The same things were measured in two ways. Each way mixes the same 11 hidden numbers, adds some noise and spreads widely along 5 directions of its own, which tell nothing about the thing.
Some things both ways: the first way, then the second way.
[ 13  -1 -22  -7  -7  20   8 -12 -17   5 -10   6   8  -4   2   7  -3  13
  21  14  33  34  13]
[  8  -6   8  23  37  -6   5  14 -30  17  -9  -4 -36   9  -1 -26  -8  13
 -15   5 -25 -12  39 -28 -17]

[ 11 -15  17 -31 -19   1  -4  19  -8  24 -15 -45  45  20   4  25  15 -12
 -22 -44   9  15  36]
[  6   6 -12  -3 -15 -28  11  26 -12  36 -52 -42 -59  46   0 -16 -25  16
  -4 -57 -33   1  -2 -51 -27]

[ 17 -20  15  13  12   6   9 -23 -22  17  -4 -13  14  -8  -9  19 -11  -4
   3  -6  -5  28  13]
[-25  20   7  19  -2  45  39 -18  29  57  -6   9   3  37 -14  23   3 -14
  39 -15 -12   6 -13 -25  17]

[-12  23  -5   1  12   9   8   7  11 -19 -10  15   6   1  -9 -20 -23   6
  32  17  10  -5 -11]
[-13  -4  11  30   9  16  12  11 -12  10   3  21 -18 -23 -18 -40   6  -2
   4   5 -35  33   7 -12 -33]

[ 35 -17  16  -4  15  -1  10 -24 -24  -5  19 -35  10 -17 -12  39 -25 -14
  10 -12 -23  13  25]
[-39  -4  16 -11   3  22   3   9  11 -14 -15  -8 -27   8   1  20 -10  10
  32 -22 -17   1  14  -7  20]

[ 31 -22 -21 -16 -17   7  -1  -7 -39  10 -17  -3 -24  -7  11   2 -27  10
 -28  -9  -8  11   4]
[-18 -39  -1  39  26  28  14 -19  -7  23 -24   4 -12  -4 -23  29   7  -5
  27 -11  25  38  16 -29  25]

[ 29 -21 -19 -17  31  12  45  -8 -27 -12   6 -26 -32  -3 -27 -23 -24  16
 -14  19 -23  19  -4]
[-14  10 -24  -9   8   0  12 -12   1  36 -17   3  35  13 -21  53  49 -28
  35  -4  24  10 -20 -14   3]

[-15 -10  15 -17   6   2  -1 -25  -3 -13 -21  -1  31  16  -9  -5 -33  -2
  15 -19   9   7  15]
[-26 -19 -10  -2  21 -31  -5  20 -27 -27 -20  13 -23 -12  -7 -26  10  25
   0   2 -14   8  39 -14   6]

[-17   3   3 -16 -14  27  -1  -5  40 -22   4 -13   1  12  -4 -14  13  -4
 -13 -13  -1  -8  -1]
[ -8 -46  -8   0  -2 -17 -22  10  16 -19 -25  12   2   8 -16  21  -1   3
   5  14  25   9  16 -18  15]

[-24  -2  -5  16   8   3   4  24 -35 -18 -22  13  11   3  -9 -22 -15  -7
  30  19 -22 -13  -4]
[  6  -1   9  27  35   5   6  -1 -17   5  -3  35   1 -30 -43  17  27 -13
   9  12  21  23 -15  -3 -20]

[ 14 -10   3   9 -27  13 -15  14  15  -1  -4 -20  31  -7  -6   2   6   3
 -30  -4 -12  31 -22]
[ -1 -21  26  20  25 -34  -9  11 -42 -19 -12  -4 -57   1   0 -45   3  16
 -19 -11  -9   6   9 -13 -15]

[-29  22  14  25  27 -24  34   2  -2 -18  20  16  -1  -4 -17 -15 -22  -1
  12  19   1  -1 -37]
[ 13   6  -5 -14  16 -37  -3  -9  21  21   2  29  46  17 -38  39  43 -47
  -8  28  58  -8 -39  -6   4]

[ 35 -10 -32   6  16  11  21   7 -18 -39  17 -15 -56  -9  -3   9 -11  -8
 -21  48 -17  20 -41]
[  8 -10   3   7 -11  32  -9  24  -4 -18  -6   3 -19  -5 -11 -22 -26   4
  29  21 -12 -13  25  15 -18]

[ 31   6  -3  -3   5  -7  20 -46 -18 -21  25  10 -41 -10 -10  13 -47   9
 -30  14   9  24 -60]
[-20 -21   1 -19  11   1  -6  15   1 -22   1  22   9   1 -11 -11   4   1
  14  42  -1 -20  43   6  13]

[  1 -12  18  43  16 -22  31  -8 -30 -14  10   6   7 -42  -3  28 -44   4
 -26  10  10  22 -28]
[ -1  13  18   3  18  21   4 -17  -2  20 -10   9  -9  30 -14  21  18  -5
  17  16  25 -18 -13   0   2]

[ 30 -21   0 -37  16 -18   6  44 -78  54 -43 -24   8  22  15   9  -9 -15
  -7 -43  -1 -23  53]
[ 26  20 -13 -34  -3  23 -32  -6  30   0 -17  18  21  17 -41  58   1 -23
  26  41  89 -20 -15  27  -4]

[ 30  -2  -3  16  10   5   5 -17   1   7  20  -1 -15 -20  15  39   8  -8
 -21   3  43  19  -9]
[ -2  36  11  29   3  55   7 -31  37  18  -7   3  15  28  -2  36   8 -13
  30  31   0  -2  -9   3  15]

[ 29  16  -3 -24  -5   7   9 -16  -3  16  10  -3 -26   0  -4  11 -17   5
 -10 -24   7 -21  -5]
[-21   5  -5 -16   3  -5  21  22  -8  24 -29 -19 -17  -4 -16  -2   7 -10
   4 -26 -32  24   1 -32 -25]

[ -2  14  17 -29  45  -8  17 -20 -33  16   9  -2  -6  11  14  -8  -1  -1
  32 -17  57  -7  37]
[ -2  -2  -6  -9   9 -14 -22  23   3 -32  11  22  16  11   7  -8   2   7
   5  39   1 -40  30  16   5]

[-13  -4  10  12  10  12 -31  -7   1 -22   5   0  26 -11  15   2  10 -18
  33  -5  15 -11  26]
[ -2  57  10  34   2  52  -5   9  14  -4  24  48  -8 -13 -17   0  -2  13
  44  14 -27  -6  -4  32 -26]

[ 27 -25   3 -17   7  16 -22   4 -23  18 -14 -30  -4  15  12   0  22 -17
 -24 -19  -3   6  15]
[  0   9  -8   6 -42  25  13  38  -1  13 -10   8 -39  31  -6 -60 -46  21
  36 -18 -37 -22  15  -2 -21]

[ 19  -6 -14   9  37  22  17  18   3   0 -12  -7 -11 -21  -7 -18  -5   4
  10   2   4 -31  17]
[-25 -60  15   7 -19  20  -3 -11  24  -4 -33  13 -15  20 -21   3 -12  -2
  12   3  32  32  -7 -24  26]

[-15   9  21  16  20 -28  11   3 -11  27   8  12 -36  12  13 -14   0 -15
 -25 -14  -6 -17 -19]
[ 16   6 -17 -14  -8 -33  24  10   0  43  -5  -1  20  29 -26  -9  11 -52
  -3 -15  40  -3 -44 -14   1]

[-38  11  26  14  26  -3 -12 -13   0 -28  19   8   0   0  19 -11   9 -18
  23   4  22 -12   3]
[  8   3   2  19  -5  -7  -3  25  -1 -13  17  31  -7   6 -13 -26 -10   0
  20  10 -11 -24   5  12  -6]

[ 17  10  -3  11  -6  21   7 -16  23  14  18   4 -37 -14  14   4  19  12
 -45  -3  34   8 -33]
[ 12 -35  14 -14  -4  -7 -19   7  10 -14  -7   1  -4  39  -4 -18 -16  -6
 -11  44  26 -37  19   1   9]

Other things, the second way, with their names:
<120>: [-29  24  10  58  -4  77   2  30   3 -16   2  45 -16 -19  11 -26 -20  50
  22   6 -67  17  25   2 -22]
<393>: [  1  25 -11 -11  16  11 -17  14  25  -6  -1   4   9   8  -3  32 -14  -7
   5  13  28 -17  19   5  16]
<297>: [  6  23  -6 -33  -5  -9 -12   5 -10  12 -17 -15  -9  28 -13  22  22  -7
  35   4   7 -30  -9  11 -30]
<65>: [ 23  21  -9   3   4 -38  15  -5   6  22  -4  11  -9  27 -32 -14   5 -26
  16   3  17 -15 -18  -9   6]
<28>: [  4  21   6 -23 -12  41 -16  45  14 -20  11  15  -4   6   8 -60 -47   1
 -19  38   2 -29  33  26 -15]
<589>: [ -2 -17  -8  14  -4  25   3 -20  21  15 -19   3  16  30  -8  23  -1 -20
  26  19  43   4   0  -7  36]
<563>: [ -4  24   7  34  11  20 -14  19 -24 -12   6  20 -22 -40  -8 -17  15  11
  14  -9 -25  33 -10  15 -54]
<718>: [-26 -16   5  41 -36  54  -9  11   9 -40  -5  17  -6  -8  19 -43 -16  19
  34  12 -24  28   8  21   9]
<266>: [  1 -23 -17  34  17  15   8  14 -25  13 -18   2 -14   5  -2 -16 -19   5
   4 -10  23   9  22 -18  17]
<510>: [-25 -50  -9  42  -1  43  -1  16 -11   4 -14  32  -2  -3   2 -20 -15  20
  12   4   8  24  26 -18   8]
<4>: [ -6 -35  -1 -25 -24 -27  -6  42 -24 -31 -11  13 -38  18  -6 -89 -33  19
   0  10  -9 -29  33   3  -3]
<463>: [-31  -9  16  -8 -24  36  -4  17  40 -11 -12  12 -22   9 -14  11 -30   5
  28 -16 -11  16   0  -5  10]
<298>: [ 17  19   9  13  13  13 -12  14  18  -6  16  19  31  -4 -12  17  11 -25
  -7  39   8 -14 -10   9 -16]
<372>: [  5 -24  11  -2  -9  -7   0  37   3  -6   4   7 -26  21 -10 -28 -32   6
  13   4 -24 -36  29  -9  -6]
<635>: [-12  21  -1  36   2  28  -2  -6 -10 -11 -29 -16 -23 -25  -1   3  13   1
  21 -20  -9  54 -18   2 -14]
<248>: [-28 -11   0  17  22  23 -10   8 -13 -24 -27  20  -8 -14  -5  24  12  29
  10   7   3  19  19  -7   9]
<748>: [ -8  -4  -2  -7  -2  11   9  -2   8  20 -31   2   8  35 -12  15  11  -5
   1  12  16  -6 -10 -22   7]
<583>: [-33   4  28  22   1  39  22   0   6  11  12  12 -20  -5   3 -57  -7  -3
  11   6 -49  26  15  -7  -9]
<16>: [ -6 -30 -25   9 -10 -20 -22  11   7 -28 -26   7  16  21   5  18   4   9
  15   6  32  -5   9  -7  32]
<724>: [ 10  29   4  15  34 -18   9   6 -58   3  -4  -9 -11  -4   3 -17  48  -1
   2  11 -27 -13  -8   5 -40]
<408>: [  7  13  20  35  13  38 -12   3  -1  -1   3  26  -9   1  -4 -14  -3   4
 -12  23  15   6  -9   8 -17]
<722>: [  8  29  -3  11   1   1   2  13   9   8 -14   5 -10   8  -5 -25 -14  -8
 -18  -1  -1  12  -6 -11  -9]
<244>: [ 15 -20  -8 -15 -20 -15 -32  18  16 -21  -7  16  -9  29 -12 -13 -28  -3
   7  15  58 -27   3  13  13]
<474>: [-12  20  -3  20  21  37 -11  26 -12  -2  10  27   1 -29 -11  22   8   5
  22 -11  -2  13   0  12 -27]
<471>: [-14 -23  -4  34  16   1  28  17  -9  22 -29  17 -10  -9 -32   9   9  10
   9 -13 -34  28   7 -47 -12]
<699>: [  8 -22  -5   7  16 -22 -22  25 -35 -19 -17  12 -18  -1  -9 -22   2  15
 -17  10  26  -5  11  -3 -16]
<269>: [ 19  18   5  -1  38  -3 -14  31 -20  12   3 -12 -15 -16  -8   7  -5 -17
 -27  -4  11  -3   7  -4 -40]
<36>: [ -6  31 -12  -5  -9  27 -25  20   8 -23 -15  -1 -12 -23  -1 -13 -11   5
  10   6  -4  26  13  17 -27]
<422>: [ -2   2  -2  31  29  17 -10  26 -42 -16 -24  10 -37 -21  -4  -8  -6  41
   1  -5 -16   7  27  -8 -23]
<461>: [ 16  15   3  26  17  49 -19 -28  54  11   9  52  32   9 -44  76   5 -17
  41  55  56 -11  -1  14  18]
<426>: [ -1  19  -5 -25   3   9  -9  23  -2   6 -24   7 -11  21  -9  -4  -9  12
  -7  17   4 -21  15  -7 -22]
<454>: [ -1  -6  -5 -10  -5 -15  12  18 -47  18 -22 -21 -30  25  -7 -25  14   5
  26 -21 -17 -20  -2  -8 -30]
<698>: [-24 -31  11 -31  14 -38 -27  27 -42 -54 -21  -6 -30 -10  14 -50   7  15
 -34   7  14   3  20   5  -1]
<448>: [ -9   8  13 -28  13  -3 -10  11  11  -6  -5   2  -3  24  -5  26   1  -8
   1   3  27 -26  -7   3  11]
<202>: [ -6  16  12  49   7  33  -6  -3 -14 -17  -6  16 -11 -20   7 -24  12   2
   1   1   2  39 -21  14 -12]
<747>: [-52 -47   5  -4   4  25   4  26 -11 -25 -37  -4 -29  -2   7  -7 -24  28
   7 -23  -3  22  34 -24  35]
<633>: [-12  35  14  10  44 -32   2 -19 -26   0  -8   2 -10  -8 -15  40  70  -6
  18  -7 -13   9 -28  -4 -21]
<185>: [ -1 -28  21 -31  23 -48   6  12 -22   3 -20 -33 -38   2 -25  -9  11 -25
 -12  -5  -3   1   6 -27 -17]
<399>: [-11 -44  -6   3   7  15 -10  25  20   4 -10   6   3   6 -13  32 -22   2
  16  11   2  -8  42 -22  12]
<739>: [  2  35 -10  -6  13   4  -6  -7  -3   3  -5  17  29  -8 -21  27  49 -19
  24  34   7   1 -12  15 -28]
<42>: [ -2 -19 -15 -24  -2 -19  11  37  -9  34 -16   9   1  37 -15  -8 -12  -3
  -5  -8  10 -31  10 -31  -7]
<72>: [-10  -7  14  14   3  19   0 -32  17  25  -5  -1   0  19 -13  26  25 -23
  34  12  14  16 -13  -6   0]
<198>: [-18  10  31   8  -4  70 -15   8  42 -25  19  22   1 -12   2 -20 -32  -3
   4  47 -15   6  30  22   2]
<208>: [ -6  17 -15  52  -9  26   0   8  27   6   0  33  21   6  -5  32   6  10
  37  -3 -21   8  -8  -8  -2]
<7>: [ 22 -13 -10  28  20 -12 -22  30  -9  -6   5   4  -8  10   4  11 -19   5
  -1  -4  22 -25  22  -7   1]
<29>: [ -8  50   9  32  20  32 -19 -17 -15 -18  -5  -6  -9 -13  14  28  34   2
  26  -6   8  24 -28  27 -13]
<134>: [-10  27   1  40   2  33  14   0  16  18  10  24   0 -11 -18  15   8  -8
  45 -11 -20  22 -11   1  -9]
<604>: [ -1  13  18  46  29  39  -6 -21   5 -18  -5  33  -4 -13 -18  18  17   7
  19  38  11  16   4  10  10]
<238>: [-24 -31   1   4 -29  14 -10  25  21 -26  -4  26  -6  21   6 -34 -27  21
  19  16 -16 -11  25   0  15]
<376>: [-14 -16  -4  68   0  34  27   4 -22  14  -6  -9 -17  -6  14 -24  -3   3
  37 -24 -44  30  14 -18   6]
<306>: [ -7  -2 -13 -22  25 -38 -15  27 -36 -22 -25 -10  -3  -3   0  13  30   7
 -13   2   7 -12   7  -5 -13]
<681>: [  4  13  17   9 -17  54  -4  16  27  17  14  12 -11  20   4 -44 -39  -1
   7  34 -33 -17  25   6 -28]
<71>: [-16 -25  -6  41   6  35  10  -5   4  23  -4   9   6   2  -3   9   4  -3
  36   9 -19  21  27 -18   5]
<371>: [ -2   1  -2  -9   6  18   3  36 -23   0   2   0   4  -4   2 -39  -8 -14
 -13  11   4 -10   9   7 -21]
<334>: [  1 -22  -2 -25   4 -15 -18  -7   6 -18  -4  11  20  14 -13 -11  14 -32
  -3  44  67  -8  -1  16  28]
<682>: [-10 -27 -16   3   1  16   9   6  18  29 -33   7   6 -10 -39  36  -2 -24
  14 -14  36  46  -7 -33  -1]
<353>: [ -8  -6 -16  63  17  20  -5 -12   2 -12 -19  17   9 -23 -13  54  31  13
  43   3  -6  38   5 -11   8]
<564>: [-12  -9  12   7   9  11  -9   0   8 -28 -31  27 -18   4 -19  -8  -4  21
  -7  33  15  10  14  -8  14]
<243>: [  6  22 -13 -16 -11  15  12   2  32  39  -3  26  20  14 -46  17  -2 -39
  23   6  43   5 -27  -3  -6]
<310>: [ 18 -20 -11   3 -12 -34 -13  11  23   0 -16  22  10  23 -37  39   9 -12
  18   7  29 -11 -22 -15  -2]
<39>: [  5  32 -11  24  55  10  12   8 -42  20  -2   3  -4 -10  -7  11  18  -5
   0  -7  24  -1   9  -4  -1]
<260>: [-17  -4  13  20 -16  39   4   2   3 -15 -14  23 -20   4 -13 -27  -2  23
  36  24 -34   5  11   5 -11]
<641>: [-14 -16   4 -10  -8  18  -8  24   2  -7 -19   4 -28  16  -5  -8 -34  12
  15 -13  19  -4  14  -5  12]
<348>: [  0  15   5  52  -2  65   1   4  20  19  21  59  -4  14 -12 -12 -24  23
  39  26 -11 -16  22   8  -7]
<653>: [ 10   0   1  33 -27  42  17 -12  38  39  12  55  33  41 -30   0  -1 -14
  41  42  11 -19 -18   2   2]

Some of these things the first way, each followed by its name:
[ -8 -14 -23   7   6  10  17  22   5 -14  -7  -5  -5  -2  -7 -32   0   8
 -12  14 -11   6  -5] : <699>
[  5  -2   8  -2  28   4  20   4  17  24 -12  -6   0  -5 -10 -22 -10   5
  -3 -23   2 -17  20] : <698>
[-32  28  10  24  -7  36   2 -22  85 -20  13  18  -6 -11   8   4  13   3
  16  10  32   7  -7] : <681>
[-15 -15 -18   7  -9  57 -31 -10  17  -9 -20   2  11   2  13 -14  45  -9
  35   3  16  -7  44] : <461>
[-77  15  67  26  10 -25  -1  -9  -9 -11 -11  25  27   8  24  -8 -19 -10
 -14 -24  37 -12 -24] : <653>
[ 23   0  32   1  23 -57  36   9 -65  18  21 -22  25 -12 -11  43 -48 -11
   0 -18 -12  20   3] : <448>
[ -7  23 -11  -4 -36  -1   6  11  22  10  15   4 -10   0   8   6   1   2
   7  -8 -10   5   9] : <269>
[ -1 -22   9  29  -8  -6   6  10  45 -27  24 -29   5 -24  -1  17  -5 -10
 -49   0 -26  24 -15] : <29>
[ -8  -2  15   6  38   2   5  13  27 -11   4 -18 -20   5  11 -15   6 -15
 -14  -3   5 -15   3] : <718>
[ -7   7   0   8  17  -1  29   7  -5  31  -6   6 -40  12   0 -20   0  -2
  -2   2 -20  -5   0] : <371>
[-12  10 -12 -31  15  25  25 -16 -10 -16   2  -7 -15  10  -1  -8  -3   3
  57   8  13  -3  50] : <399>
[ 19   9 -20 -17   8   2   6  41  -3 -19   7 -22   3  -7  -7 -24  -6   6
  10   8 -12  -9   2] : <563>
[  3  -1   8   0 -13 -25   7 -23 -20  -2  15  15  -5 -25  11  17 -40   6
 -38 -38  24 -19  -9] : <248>
[ 26 -21 -38   6  25  24  23   1  -6 -35  18 -25 -57  -3  -4 -15   9  -2
 -10  60 -24  45 -20] : <376>
[  5  -6  -3  13  28   0  -2   6 -22  14 -27  16  29  -4   2  10 -10 -14
  24 -10  42 -17  22] : <564>
[-13 -22   9  22   1  26 -31 -12  22 -23 -10 -13  18  25  -2   1  27 -32
  -1  18 -14  36 -17] : <65>
[  7  10 -35  36  39   1  25  32   5  -2   9  19  -7 -38   4 -16   3   8
  31  33  36  -8  12] : <408>
[ 25   4  16 -37   4 -44  32   3 -67  28  13 -15 -11   5   2  12 -35   8
 -43 -42  14  -6  -8] : <306>
[-15 -12  -9  28  36  37  16  -8  53  -3 -13   3 -35   7  -8 -36  17  -5
   2  22 -12   2   3] : <334>
[ 24   0  12 -23   2 -33  -6  31 -24  26  -8 -17  -2   6  24  24 -20 -18
 -36 -45   9 -21  13] : <635>
[ 58 -36   0 -21 -14  -9   6  -3 -53  44 -15 -36   2  10 -18  21 -26  -9
 -38 -36 -55  19  13] : <747>
[-15 -17  17 -20  10 -12  12   1   0  -6   7 -29  -3  20   6  -9   2  -9
 -38 -24  -1   9   4] : <16>
[ 52 -10  -4 -14   6  19 -12   8  -5   9   9 -41  14  -1 -19  18  12 -17
  14 -14 -34  -6  22] : <463>
[  4  -8  15  -8  14  15  26 -16   6 -26  18 -25 -22 -22   4   6 -16  10
 -34 -10  14  -4  -2] : <297>
[ 59  16 -26  -4  25   8  15  15  -8  23   2 -11  -2   0 -19  24  -4  -8
  46  27   3  24   6] : <198>
[ -6  -2  31  -6   2  10  -3 -17 -10 -13   8 -19  34 -16  -3   5  -8   4
   0 -24  18  -2   9] : <633>
[-22  -5  16  10  63   2  17  -5  -8 -18 -16   3   0   4  -2 -23 -21 -11
  33  13  18 -10  14] : <4>
[-10 -24   5   8  14  21   7  -6  12  13 -17 -10 -19  10  12  -8  14  -9
 -18  -6  -1   9  20] : <589>
[-48  19  52 -14 -11 -33  -7   9 -18 -27  16  -8  28  16  17  11 -14 -18
 -22 -38  15 -22 -21] : <310>
[ 18 -28  -4  11   9  15  32  12 -19  19 -17 -26   7   9 -27   0   6   0
 -24   9 -25  29 -12] : <748>
[ 10  -6 -10 -28  -3  11  -4  21 -31  22  -8 -21   2   7   1 -24  11   1
  23 -22 -25 -16  54] : <474>
[  0   0   2 -13 -17  -3 -11  -5   8 -30  37 -24   1   7   2  -2  19  -7
 -33  -6  -1  16 -28] : <208>
